The rows of a group lie close to one hidden flat surface of 14 dimensions, which passes through zero. Surfaces can cross.
In the rows, zero is written as 128.
Known rows, each followed by its group:
[112  92 120 103 160  77 143 119 139 123 143 137  98 120 103 119 133 119
 123 154 109  86 105]	rab
[ 90 119 139  78 211 104 131 112 122 126 150 147 112 147 137 134 133 131
 115 110 155 103 120]	rab
[129 147  95 148 128  92  84  79 150 171 123 155 109  97 147 115 152 169
 111  84 154 112  99]	tif
[ 88  93 124 158 168 116 122  93 122 137  99 103  29  95 155 162 104 111
 126 132 121  65  86]	tif
[155 159 132 158 122  51 182 127 140 158 152 105 157 136 166 107  95 159
 107 149 137  91 144]	rab
[116 164 139 113 133 120 163 111 146  81 149 119 142 200 123 183 182 109
  79 180 122 133 118]	Labas
[152 112  88  70  88 114 127 130  80 117 131  84  94 149 109 140  72 133
 160 153 110 144 104]	tif
[145 154 121  91  67 104 163 117 117 125  71  76 145 132 130 109  95 142
  86  97  93 157 156]	lar
[110 168  90 208 107 140 152  93 134 122 149  74 128 125 165 180  88 115
 139 135 104 116 141]	tif
[ 83 108 146 132 157  99 166  48 123 146 144 129 147  91 137 121 124 131
 140  66 117 125 138]	lar
[108 151 159  80 181 107  58  98 134 127 123 126 149  90 150 109 126 149
 109 157 159 143  91]	rab
[121 113 139 135 136 168 116 139 100 151 104 161 155  73 141 127  90 154
 130 151 160 146 117]	Labas
[133  91 148  98 181 136 126 146 124 114 111 154 127 109 134  92 161 155
 116 161 145 111 108]	rab
[123 162 112 114  73  77  99 127 155 157 144 156 153 165 134 125 129  99
  84  93 122  98 136]	rab
[138 180 157 104 119 119  87 149 136 129  69 119  95  96 135 125  86  71
 114 113 143 152 153]	tif
[ 89 111  63 104 132 194  79 147 103 112 157 149  76 132 152 121 141 101
  87  69 162  64 152]	lar
[111 147 133 121 108 160 103 157 112  71 151 164 149 135  78 142 113  74
 130 129 136 139 168]	tif
[ 99 131 114 137  71  90  70  94 166 159 161 115 107 147  83 141 160  80
 134  82 111 138 101]	tif
[ 99 132 193 150 149 155 162 119 144 117 116 137 148 118 115 137 167 110
 108 115 146 156 150]	Labas
[140 125  74 108 120  91 108  84 118 115 165  95 126 120 146 101 113 162
 133 140 114  97 108]	rab
[153 139 154 136 125 139 137 154 157 137  79 161 131 145 170 111 165 101
 104  84 112 106 160]	rab
[123 103  90  77 134 125 136 218 139 126 112 140 106 172  82 126 108  86
 118 133  89 116 150]	lar
[110  74  82  99 110 146 138 182 139 100 107 123 124 161  70  97 152 129
  95 119  58 109 137]	lar
[107 131 132 115 153  91  75 102 131 145  53 137 129  34 134 122  59 145
 112 160 105 131  86]	Labas
[176 109  74  61 139 154 167 133  90  82  90 138  75  96 107 102 126 135
 165 109 113 143 150]	lar
[121 128 128 168  94 133 121 139 134 174 112 134  94 180 116 163 149 145
 117  72 145 136 114]	Labas
[146 162 138 118 135 102  87 129 150 150 126 179 173  95 134  97 117 117
 141 104 137 135 145]	tif
[107 156 130 157 110 174 118 161 112  84 109 120  76 121  87 160 121  97
  88 129 166 128 161]	tif
[128 156 113 139 128 107 121 145 142 147 156 152 142 136 165 120  98  89
 125 103 137  81 167]	rab
[ 92 120 175 188 193 136  86 138 154 131  94 127  82  83  96 141 129 124
 147 120 148 135 119]	tif
[159 139 154  85  92  83 118 177 127 197 148 160  97 143 148 121  98  60
 122 113 180 105 133]	tif
[133 110 137 136 145 118 107 154  95 126  72 190 109 133 131 159  69 152
 128 155 130  94 102]	rab
[ 73  98 106 134 136 179 111 107 112 139 150 117 138  89 146 158 109 116
 127 156 128 127  98]	rab
[111 177 138 114 135 111  72 147 166 174 206 149 185 121 114 112 141 104
 116 146 186 157 126]	Labas
[125 149 160 157 131 124 110 112 136 159 109 114 132 110 132 135 131 156
 127 123 160 157 113]	lar
[ 74 106 121 124 131  88 101 132 143 157 187 138 114 173  83 146 148 126
  94 129 144  97  90]	Labas
[156 184  99 130  95 112  98  88 149 155 117 106 162 164 149 125 153 173
 128  71 118 178 130]	tif
[103 121 156 121 173 151 145 148 113 128 143 148  89 124  93 146 146 118
 121 116 189 139 135]	Labas
[123 144 100 102  83 106 182 156 125 156 129 102 141 122 131 144  64  84
  99 163 100 123 145]	lar
[ 87  96 162 113 105 200 140 173 128  73 117 124 155 154  86 160 146  57
 105 184  81 150 129]	tif
[ 59  57 119 129 217 138 174 143 129 137 185 145 136 105  86 146 113 113
 167 163 111 113 115]	lar
[156  78 156 128 119 150 128 232 147 142  83 169  94 152  98 124 159 115
 110 185 126 113 101]	Labas
[118 135 158 166 215 146  98  86 169  97 105 142  84  44 126  99 193 134
 146 109 155 127 131]	tif
[ 89  88 117 142 170 135 100  99  95 139  94 210 122 110 156 154  97 167
 122  98 127  78  97]	Labas
[143 156 156 151 140 139 142  93 154 135  73 125 105 126 148 143 176 137
 129  79 129 165 134]	Labas
[159 143 131  74 106 162 115 133  89 101 105 117 126 134 124 106 132 148
 126  97 159 171 146]	Labas
[113 114  85 142 128  90 122  62 122 127 156  82 105 167 144 134 129 171
 152  86  96 105 110]	Labas
[142 157 200  99 197 130 174 111 103 110  68  77 124 109 157 142 108 163
 119 171 163 183 124]	rab
[123 141 152 101 157 135 203 143 133 122 133 147 153 131 135 156 133  90
 106 172 134 140 142]	rab
[112 175 185 163 150 140 154 107 129 113 135  96 165 138 131 150 116 127
 142 113 148 172 168]	Labas
[144 134 160 129  77  59 190 109 146 110 102 112 138 169  75 146 151 123
  96 150  84 146 123]	rab
[183 134 127 147 129 158 142 170 126 139  89 176  84  75 130 132 129 127
 147 167 169 131 120]	lar
[113 103 203  99 127  83 110 160 123 129  74 126 139 174 128 117 115 146
  70 165 107  99  93]	lar
[ 70  84 125 174 161 116 121 114 129 186  87 189 136 126 108 158 102 177
 119  76 109 121  99]	lar
[130 171  90 188 124  99  96 151 129 164  96 136  78  81 117 135  55 148
 116 107 167 104 141]	tif
[106  86 176 155 107 102 155 142 142 134 136  72 137 136 106  71 126 104
 136  69  92 103 171]	Labas
[120 112 154  72 115 142 118 145 107 123 109 116 130 102 130 103 127 123
  79 159 150 134 113]	lar
[154 171  60 121  88 184  98 109  95 129 169 182 124 123 154 179 124 116
 137 131 185 140 125]	lar
[124  89 116 171 106 178 119 191 142 146  73 151 118  90  91 102 153 157
  92 143 119 125 115]	lar
[155 182 183 132 137 126 108 167 139 166  94 148 147 134 103 134 130 160
 123 121 197 207 135]	rab

New rows. What belongs after each?
[126 185  76 124  68 124 116  79 130 136 158  66 118 161 154 149 116  97
 142  40 114 152 165]	rab
[133 159 116 166 119 159 129 133 163 106 112  65 124 103  98 136 140 113
 146 147  98 181 146]	tif
[137 104 169  52 186  61 176  53 114 118 149 170  91 141 114 173 160 120
 177 161 145 142  66]	lar
[170  92  95 127 112 119 177 155 127 119 110 107 110 122 181 115 105 128
 128 207  72  61 113]	Labas
[127 104 162 153 177 174 115 110 142 131  93 103 107 105  83 131 187 184
 180 112 137 211  94]	rab
[107 119 138 121 141 159 118 142 116  90 137 134  95 148 108 137 130  68
 152  80 120 118 163]	rab
[ 90  83 148 101 191 110 143 104 108 140 150 192 159  97 114 140 101 122
 163 145 131 120 102]	lar
[174 164 150 125 130 140 125 137 150  90 114 139 148 127 126 103 156  97
 160 124 114 153 168]	rab
[133 102 161 108 177  87  93 197 144 173 155 142 128 143 155  62 116 128
 123 124 159  72 134]	Labas
[110 126 143 154 138  81 136 106 180 149 185  95 153 109 125  89 159 113
 124 131 116 109 133]	rab
[ 91 152 163 130 106  86 167 131 148 193 101  90 109 133 152 156 100  86
  60 115 140 124 132]	rab
[110 124 146  93 155 168 123 144 106 104 148 135 107 131 143 124 140 101
 107 118 176 112 144]	lar
[124 137 127 110 155 128 120 136 106 164 100 195 100 131 134 174  99 127
 133 110 170 136 115]	lar
[142 126 127 153 145  90  90 104 142 139 157  79 133 211 146 112 156 197
 165  96 108 126 107]	Labas
[ 95  87 110 116 113 153 109 109 140  92 158 138 146 113 130 110 165  86
 122 132  78  92 123]	rab
[112 101 151 154 171 155 107 127 147 140  94 125  98  75  81 145 138 127
 184 158 123 183  89]	rab
[ 53  64 144 149 132 109 104 115 148 169 106 133 113 133 123 116 158 145
  59  82 107  74  92]	lar
[187 129  55 112  95 131 137 131 142 142 101 138  91 129 119 125 160 140
 160 114  97 153 113]	rab
[118 110 148  90 154 116 147 118 114  73 129 186 155 187  93 146 167 145
 112 141 113 125 120]	rab
[ 69  86 124 143 186 111 137  85 127 127 167 138 117 115 126 131 142 141
 133 113 126  85 111]	Labas
[123 133 161 115 138 127  83 128 176 141  76 159 142  86 157 110 157  83
 108 139  99 123 110]	rab
[149 144  77 127  82 165 121 123 152 144 134 111 156  53 174 115 121  85
 133 186  97 141 116]	rab
[132 138 184  92 122 139 104 180 108 105 127 107 164 119  87  79  97 113
 128 121 152 164 169]	Labas
[169 154 146  93 146  70 194 138 112 105 121 120 130 144  99 132 109 156
 123 189 142 150 131]	rab
[ 84  81 138 179 100 141 124 119 110 163 153 154 179 137 140 118 104 148
 123  80 117  87 133]	Labas
[191 214 125 139  79  84 100 125 156 132 148 125 191 130 135  97 120 142
 140 140 138 161 156]	rab
[169 176 141 172 125 103 184 127 150 111 138 109 158 121 135 130 106 105
 173 155 105 145 174]	rab
[170 181 139 101 136 105 137 152 113 120 161  76 126 137 178  65 106 137
 116  99 183 105 193]	rab
[134 137 153 127 122  99 162  41 120 177 107 201 156  55 133 146 132 140
 151  96 154 167 102]	lar
[124 106 152  99 152 101 136 135 120 123  86 180 190 145  93 122  96 154
 152 111  80 158 136]	lar
[120 118 167 167 153 109 100 107 135  53 177 112 171 104 101  85 127 122
 174 167 105 104 146]	rab
[136 122 141 152 171 160 149  94 153  61 129 107 149  83 167 112 153  81
 190 151  64 118 157]	rab
[ 99 155 105 113 130 153 142  95 135 136 131 134 121 159 131 194 138  73
 143  79 110 168 142]	rab
[103 133 164  98 152 131 144  69  62  86 204 138 173 114 124 131 114 156
 135 139 203 139 135]	tif
[ 98 131  80  78  98 111 110  98 108 140 102 185  93 109 140 147 108  95
  68  82 137  84 119]	Labas
[146 134 109 155 162 146 170 162 151 141 142 146  95 120  97 154 125  80
 203 116 125 148 159]	rab
[130 131 126  94  92 121 161 163  92 135 114 120 116 101 162 111  45  78
  84 133 135  80 168]	Labas
[128 125 125 123 124  64 158 129 128 179 137 134 136  66 161  93  64 123
 103 147 144  74 133]	tif
[ 93 149 152 116 121 148 143 106 142 167 119  60 101 126 139 144 145  92
 103  76 146 171 144]	rab
[124 106 134  94  76 132 104 160 119 121 135 124 137 209  90 125 164 142
  85 123 123 135 108]	Labas
[160 112  96 127 178 154 135 129 110  78 167 143 143 105 146  94 130 158
 184 164 127 107 140]	rab
[160  96 101  48 127 123 113 167 131 115 165 125 120 110 116  67 162 114
 118 179 134 109 112]	Labas
[156 151 115  94 120  81 170 124 160 161 150 179 108 138 105 166 148  63
 159 141 122 147 115]	lar
[137 152 142 143 168 153  71 137 106 125 124 136  78 118 177 128 109 130
 135  93 192 103 144]	lar
[141 104 111 163 132 183 154 195 108 103 127 187  90 139  84 170 111  99
 171 150 136 124 147]	Labas
[137 148 154 134 137  68 109 147 136 148 151 120 125 126  81 107 107 138
 136 137 164 144 128]	rab
[139 204 125 121 189 103  91  88 162 108  99 143 126  61 127 138 107 102
 170 127 132 172 144]	Labas
[ 99 120 103 171 147 155 125 134 130  91  92 133 116  97  87 125 134 173
  82 131 119 117 131]	tif
[138 101  55 111 134  96 141 123 164 180 162 138 110 104 180  81 153 135
 105 124 112  63 109]	rab
[135 171  86 148 147 137 164  80 150 104 173 110 136 103 132 167 147 117
 160 181 126 159 126]	Labas
[ 62 123 117 150  84 164 100 108 118 105 122 127 117  87 100 175 114  90
  69 169 126 118 101]	tif
[127 110 105 117 164 117 151 171 108 113 165 194 112 160  97 149 106 107
 154 128 142  92 152]	rab
[133 131 144 140 148 158 160  90 145 145  58  76 116  63 180 148 124 133
 131 176  98 166  96]	rab
